The rows of a group lie close to one hidden flat surface of 9 dimensions, which passes through zero. Surfaces can cross.
Some rows, each with its group after it:
[-59  18  11   1  57  29  -3  -9   3   3  21   0  28] | Vol
[ 24 -26  14  13 -31 -40  -1   3 -26  16   6 -43   8] | Vol
[  0   5   0 -21  -2  -7  30  32 -32  33  -9  35 -50] | buf
[-24  20 -21 -63 -11 -30  -8 -40   3  -1  31  -5 -16] | nefev
[  8   6 -17 -14 -11  15 -16  54 -20  39   1 -44 -14] | buf
[ 48  18 -24 -27 -23   7 -26  20 -23  17  12 -25   4] | buf
[ 41 -33  -5  11 -28 -35  19  63 -51  65  33  -4 -28] | Vol
[ 79  16 -11 -48 -12   8 -15 -21 -15  24  23  -5 -49] | damil
[-14  -7  31  20  27 -23 -15 -31 -12   2  15 -49  33] | gibaz
[-27   6  -3 -55 -10 -14  45  32   1  -6 -20 -21   1] | nefev
[ -8  12  19  10   2   3 -40 -56 -73   7  36  -6   7] | gibaz
[ 20 -50  33   3  44 -10  38 -40  82   7  28 -15 -27] | biz
[ 26  40  20 -17  52 -15 -15  -9 -24  14 -13  -9   2] | biz
[ 64  28 -22 -22  43 -42  25 -17  44 -24  15  16   5] | Vol
[-56  -9  -1 -60 -16  17  26  21  29  18 -17 -46 -46] | gibaz
[-12   1   2 -43 -14 -38  11 -35  23 -20  -7 -24  -8] | biz
[ 15   2 -25  36  11   4  17   2  79 -54 -26   3  26] | damil
[ 36  17  16 -10  42  21  12  23  -7  17 -22  29 -23] | nefev
[-16  -8 -26 -18 -41   0  58  -1 -12 -42  24  35   1] | gibaz
[  9  -7 -38 -12 -35  -3  33   3  15 -28  16  57   1] | gibaz
[ 16  23 -11   9  -2 -16  10  -3 -16 -32 -11  -3   9] | Vol
[  4 -24  31  58   5  18  -8 -14 -13 -10   0 -20  20] | damil
[ 19   8   3 -28 -18 -35  46  24 -28 -18 -31  25   2] | biz
[ 34  51 -17  14  59  -9 -27  10   2   6  -4  10  20] | biz
[-22 -31 -29  35 -39 -31 -16 -43  44 -29  38 -11  19] | nefev
[ 36 -12   3 -86 -26  43 -21 -15  40  -1  13  -3  42] | buf
[ 37 -44 -50  69 -41  -1  39  17  47 -21  28  18 -42] | buf
[ 10   2  13  15  10   3 -22 -10 -20  29  -6 -19 -43] | buf
[ 12  13 -20  28  21 -10  15  74 -10  31  -9   3 -14] | biz
[ 22  13  21 -34  41 -15  13  29  -5  33 -12  11  -7] | buf
[ 28  -1  23   9  72 -43  12  14  33  37  -3 -34 -15] | buf
[ 49   9   1 -17 -14  37 -25  12 -56  36  19  37   2] | nefev
[ -3  15  15  -2   7  11  26 -11 -37 -30  -4  -7  28] | gibaz
[  6  10  33   9  42   1 -67 -21 -19  50   0 -36 -18] | gibaz
[-35  29  23 -50  14  24 -16   6 -46  38 -19 -34 -42] | biz
[ 15  13 -57  13 -45 -19  12  36  24 -32 -28  14 -17] | nefev
[-31   4 -44  12 -38  27 -22  37  -7   5  11   4   3] | biz
[  6 -32   2  18 -58  22  -1   6 -17  -9  -7 -47   5] | damil
[ 11  22  30 -43  25  -3  11   7 -32   9 -19 -29  18] | nefev
[  4 -28 -19 -12 -20  -2  -4  31  20  37  26  44  -2] | damil
[-18  -4  28 -27  19   0  10 -30  30 -21  -7 -24  19] | biz
[  7  -6  22  41  22  11 -23 -41 -11  11  16   2 -23] | Vol
[-33  -7  -3 -21  55  26   9   6  68   9  28 -18  16] | biz
[ 15 -34  18  49  25 -21  -2 -26  16  24  31 -27 -29] | gibaz
[-40  25   1   2  17  29  -5  23 -29   7 -16 -10  -9] | damil
[-43  -2  -1 -56 -41   9 -38 -40  24 -15  -3 -25  28] | gibaz
[ -3  12 -25   6 -16   0  -5  43 -19  10  -9   3   6] | nefev
[ 39 -18  -4  12 -31  69 -53  14  12  25  -1 -27  -8] | buf
[-64   2  10 -22  36 -33  62  40 -19   7  17  24  29] | damil
[ 10 -37  18   8  -8 -14  70  17  -7  -6  15  29 -10] | damil
[-21 -48  10 -46 -21  39  51  28   6  30  40  35  -8] | nefev
[  5  25  -8  -2   6  42 -18  17 -21  13  -6   4 -19] | Vol
[ 13  17  -3   7 -14   9 -19 -39 -11 -18 -22  36 -40] | nefev
[ 21  16  -7  40 -10 -34 -50 -18 -28  -7 -16 -12  25] | gibaz
[ -3 -10  -9  11 -42  20   8  -2 -15  -9  -8 -33 -55] | Vol
[ -9  13  -9  23 -34  -6 -29 -27  21 -50 -56 -29   7] | damil
[  7 -30  32   8  17 -23 -23 -55  38  16  18  19 -10] | Vol
[-51 -15  10   9   0   1  13 -26 -20  28  31  -9 -67] | Vol
[  0 -35   3  24 -18  -2 -29   4  22  16  23  -4  31] | damil
[ 42  29  28 -38  13 -10  12 -32 -19 -33 -31  43  16] | biz
[ 14 -26  35 -11 -21 -37  42   8 -64   0   4  26  49] | buf
[ 79 -10  -2  -5 -39 -33 -17 -27  13  -5 -26  15 -30] | Vol
[ -7  61 -28  19  24 -21 -40 -25 -30 -10  -8  59  -6] | nefev
[ 18  17 -21 -65  -2 -14  19 -12  34 -11  15 -45 -17] | damil
[-16  50 -16  11  57 -23 -14 -40  28 -24 -12  16 -24] | buf
[ 63  16 -10  64 -17   1  13 -22 -36 -44 -15  30 -26] | gibaz

New rows, each followed by its group:
[-70  27 -16 -10 -17 -10 -14  10 -55  -1   4 -52   6] | buf
[  5  44  -7 -15  55 -27 -34 -27   6  24  16  -1 -13] | nefev
[ 28  19 -12 -13 -20   4 -12 -13  27 -49 -43 -10  25] | Vol
[ 26   0  14 -37  32 -11   4 -14 -28  11  63  39  82] | nefev
[  1 -32  26  62  10 -27 -43 -46   7  13  32 -37  18] | gibaz
[ -9 -23   3  10  -6  -6 -20 -24   0  12  50  22  33] | gibaz
[  4  22 -15 -45  15  -9  34  20  -1   1  -2  43  -6] | nefev
[ 49  22 -18 -15   2 -30  -2  24 -30   3  10 -11  35] | buf
[-22   4  13 -31  24 -30  18 -41  -4 -15  35 -27  30] | gibaz
[-15  25  -1 -81   5  28  12 -38 -36   5  35  41 -12] | gibaz
[-43  -7   1  17   2  -1  16  25  -8 -15  -6  56  37] | Vol
[ 23  -2  53  41   0  17  -7   4 -40 -23 -71  -9  20] | biz
[ 20   0   9  34  47 -21  26  27 -13  11   8   8  18] | gibaz
[ 54 -31  11 -36   7 -29  48 -29  49 -10  18  53  -5] | buf
[-14  14   4  -2  22 -45  21 -29  -8  10   7   6 -60] | buf
[-39 -33  21  14  33 -10  43  17  23  -6  29  12  61] | nefev
[ 34  30 -44   2  91 -60   9  37  29  58  69   3 -20] | biz
[  7  -6   2  -2  35 -31  15  11  40  -6   5 -28  39] | buf
[-18   7  -2  -3 -12 -11  -9  -2 -32  14   9 -32 -25] | buf
[ 62  16  23  29  42  14 -21 -38 -19  -4   9  -1   2] | damil
[ 19  45 -21  -7  -1  34 -44 -53  -3 -13 -12  41 -43] | buf
[ 58 -12 -35  -7 -44   1  33  74   7  -2 -16  -2  -2] | Vol
[ 13  23   5  27  38  18 -21 -13   5  -9  -9   6   7] | damil
[-14  26  -4  -3  10 -10 -19  35 -27  21 -15 -42   4] | nefev
[ 18  19  28 -39  34 -22 -19  10 -32  55  -1 -42 -18] | buf
[-46   6  -9   8  -7   2  23  52 -66  18  18 -32   6] | Vol
[-37   1   2  -4  15 -35 -28 -15  19  16   5  26  23] | damil
[-39   4  37   9  23   6 -13 -22  -5 -24 -24  17  53] | buf
[ 31  18 -20 -55  -9  35 -12  44  19  14 -19   0   1] | Vol
[  -7  -59   68   -6   -7   26   14    3    9   14  -12 -106   13] | nefev
[ 18   9  -4 -33 -29 -33  -2  14 -48   9   7   3  28] | damil
[ 38  -6   0  -2  -8  -4  -3 -15  32 -15 -12 -13   3] | Vol
[ 22  20  14 -43  18  -5  20   3  19  10 -44  -3 -62] | biz
[ 19 -24  16 -34 -27  -9  34 -25 -11  -7  15 -56 -24] | damil
[-40  -6  -8  23 -56  52 -18  46 -43  -3 -28 -50   8] | damil
[ 25   8   1  18  17  22  17 -11  16   1 -19  71 -72] | damil
[-32  34 -13 -17  -9 -45  10 -12   4 -42 -56  31  -3] | damil
[ 13  11  31 -27  12 -11  18 -22   3 -34 -40   2  23] | biz
[ -9  23  22  18   6 -20 -15 -20 -31 -33 -39 -30  30] | nefev
[-31 -34  -4  29 -49  27   6  10 -23  -7  11  27  11] | nefev
[  4  24  43 -10   2   3 -31 -54 -52 -17 -37 -39   6] | nefev
[-52  15 -15  27  24  15  -7  49  19  -7 -23 -29  39] | buf
[ 41 -41  28 -37 -24  15  27   3   7   7   3  44  26] | buf
[ 19 -21   2  17   7   6   5  19  25  10   1  52   9] | Vol
[ 39 -10  22 -19  -8  30  -3  -7  -4  19  -5  -6 -37] | nefev
[-10 -11   8  44 -37  71 -14  39 -45  13 -35  54 -24] | buf
[ 31   8   7  33  11 -11  16 -37  -6 -34  -4 -10 -10] | gibaz
[ 24  10 -25 -19  -7  22 -23  35  18   1   2 -29  45] | buf
[-18  45 -47 -18 -17 -27   4 -45 -13 -57  18  30   9] | buf
[-38   6 -21 -21 -19  -3  27  79 -43  12 -10  81  40] | Vol
[  5  52 -29 -32  80 -32  39  18  37 -27  10  25  46] | damil
[  9 -22  29  26   9 -27  -3 -33  20 -22 -15 -42  18] | biz
[ -3 -49 -20   5 -14 -15  40  57  45   7  49 -16  59] | nefev
[-48  40 -19  -5  37 -37  -3  11   6   1 -12  -6  -5] | nefev
[-42 -10  31  20  58   3  61  12 -10 -12  25 -39  36] | damil
[  0 -22 -16 -62 -48 -65  38  -2  34  -6 -12  43 -20] | Vol
[ 47 -41  -6  85  -2  -1 -16   7  45 -16  20 -67  40] | buf
[ 32  29 -20 -10   2 -17 -32 -16 -10   8  -1  33 -10] | gibaz
[-44  -5  -9  -2  20 -20  36  45  11   9   9  44  29] | damil
[ 50 -10  10  53 -12  -9  -8  -8 -16 -11  -4 -11   5] | Vol
[  0  -6  15  -7  61 -32  20  -4  33  10  34 -25  26] | biz
[-17  54   5 -59  56 -66 -13  10   0   7 -25 -60  42] | gibaz
[ 86  11   8 -28 -12 -15  12 -31  47 -38 -58 -43 -41] | nefev
[ 16   5 -13  -2  18  -1  -8  17  -6  24  32  30  19] | nefev
[ 15  27   5  -8  20   3   7 -33  -4 -36  -9 -71  10] | damil
[ 15  19  24   8  52   7  34  -9  15 -24 -37  60 -11] | nefev
[ 14   7  25 -17  56   5  16 -42   5  11  30 -26 -32] | damil
[ -5 -12  12  29 -26  23  -1 -14 -23  -4  -7  34 -25] | buf
[ -5  -8  25 -57  13 -36  25 -24   3   5  14 -10  15] | buf
[ 46  22  13  31  36 -28   0  -9 -15 -23 -18  49  42] | buf
[ -7 -18  18  10   3  24  23 -12   1 -27   3  -2  21] | gibaz
[ 27 -10  23  39  -3  10   3  -1  41 -37 -71 -17  -4] | biz
[-16  -5  -6  12  38  -3 -12  -8  23  27  30  14 -10] | nefev
[ 48 -25  16  36 -28 -53  10 -12 -61  27  16   6 -45] | biz
[-42 -15  15 -26 -21  -8  78  45   2 -45 -45 -12  30] | nefev
[ 14 -19  68  12  49  32   5 -23 -43  12  19  22  42] | biz
[-18 -49  18  21 -31 -22   2 -41   5  16   9  34 -65] | Vol
[  0 -30  20  -5 -43 -34  14 -33  -1 -29  -8 -52  15] | damil
[ 13  -2  19  -8  66  -4   5 -14  -1  17  49  53  50] | nefev
[ 19  -8  39  11  25  10  24  32 -39  24 -16  14  -3] | biz
[  1  -2  15 -10 -12  -2  30  -9  13 -33 -44 -11 -19] | nefev
[-38 -27   4 -43 -48  30  45  -2  -7 -32   7  40  40] | biz
[ 10  -8  -1 -13 -30  -5  -4 -15   5  13 -15 -13 -74] | biz
[ -1  24 -18  17  -7  24 -29 -11  29 -60 -38   8  63] | biz
[ 48  11  -9  20  47   4  57  35   8 -23   8  53  30] | damil
[-17  23  11   3  14  61 -46 -35  -8   2 -15  -4 -33] | Vol
[ 59  18 -49 -46 -28 -47   6  10   5 -20  28   6  51] | nefev
[-14 -13  17 -23   0  14  23  15  21   6 -39 -18 -35] | biz
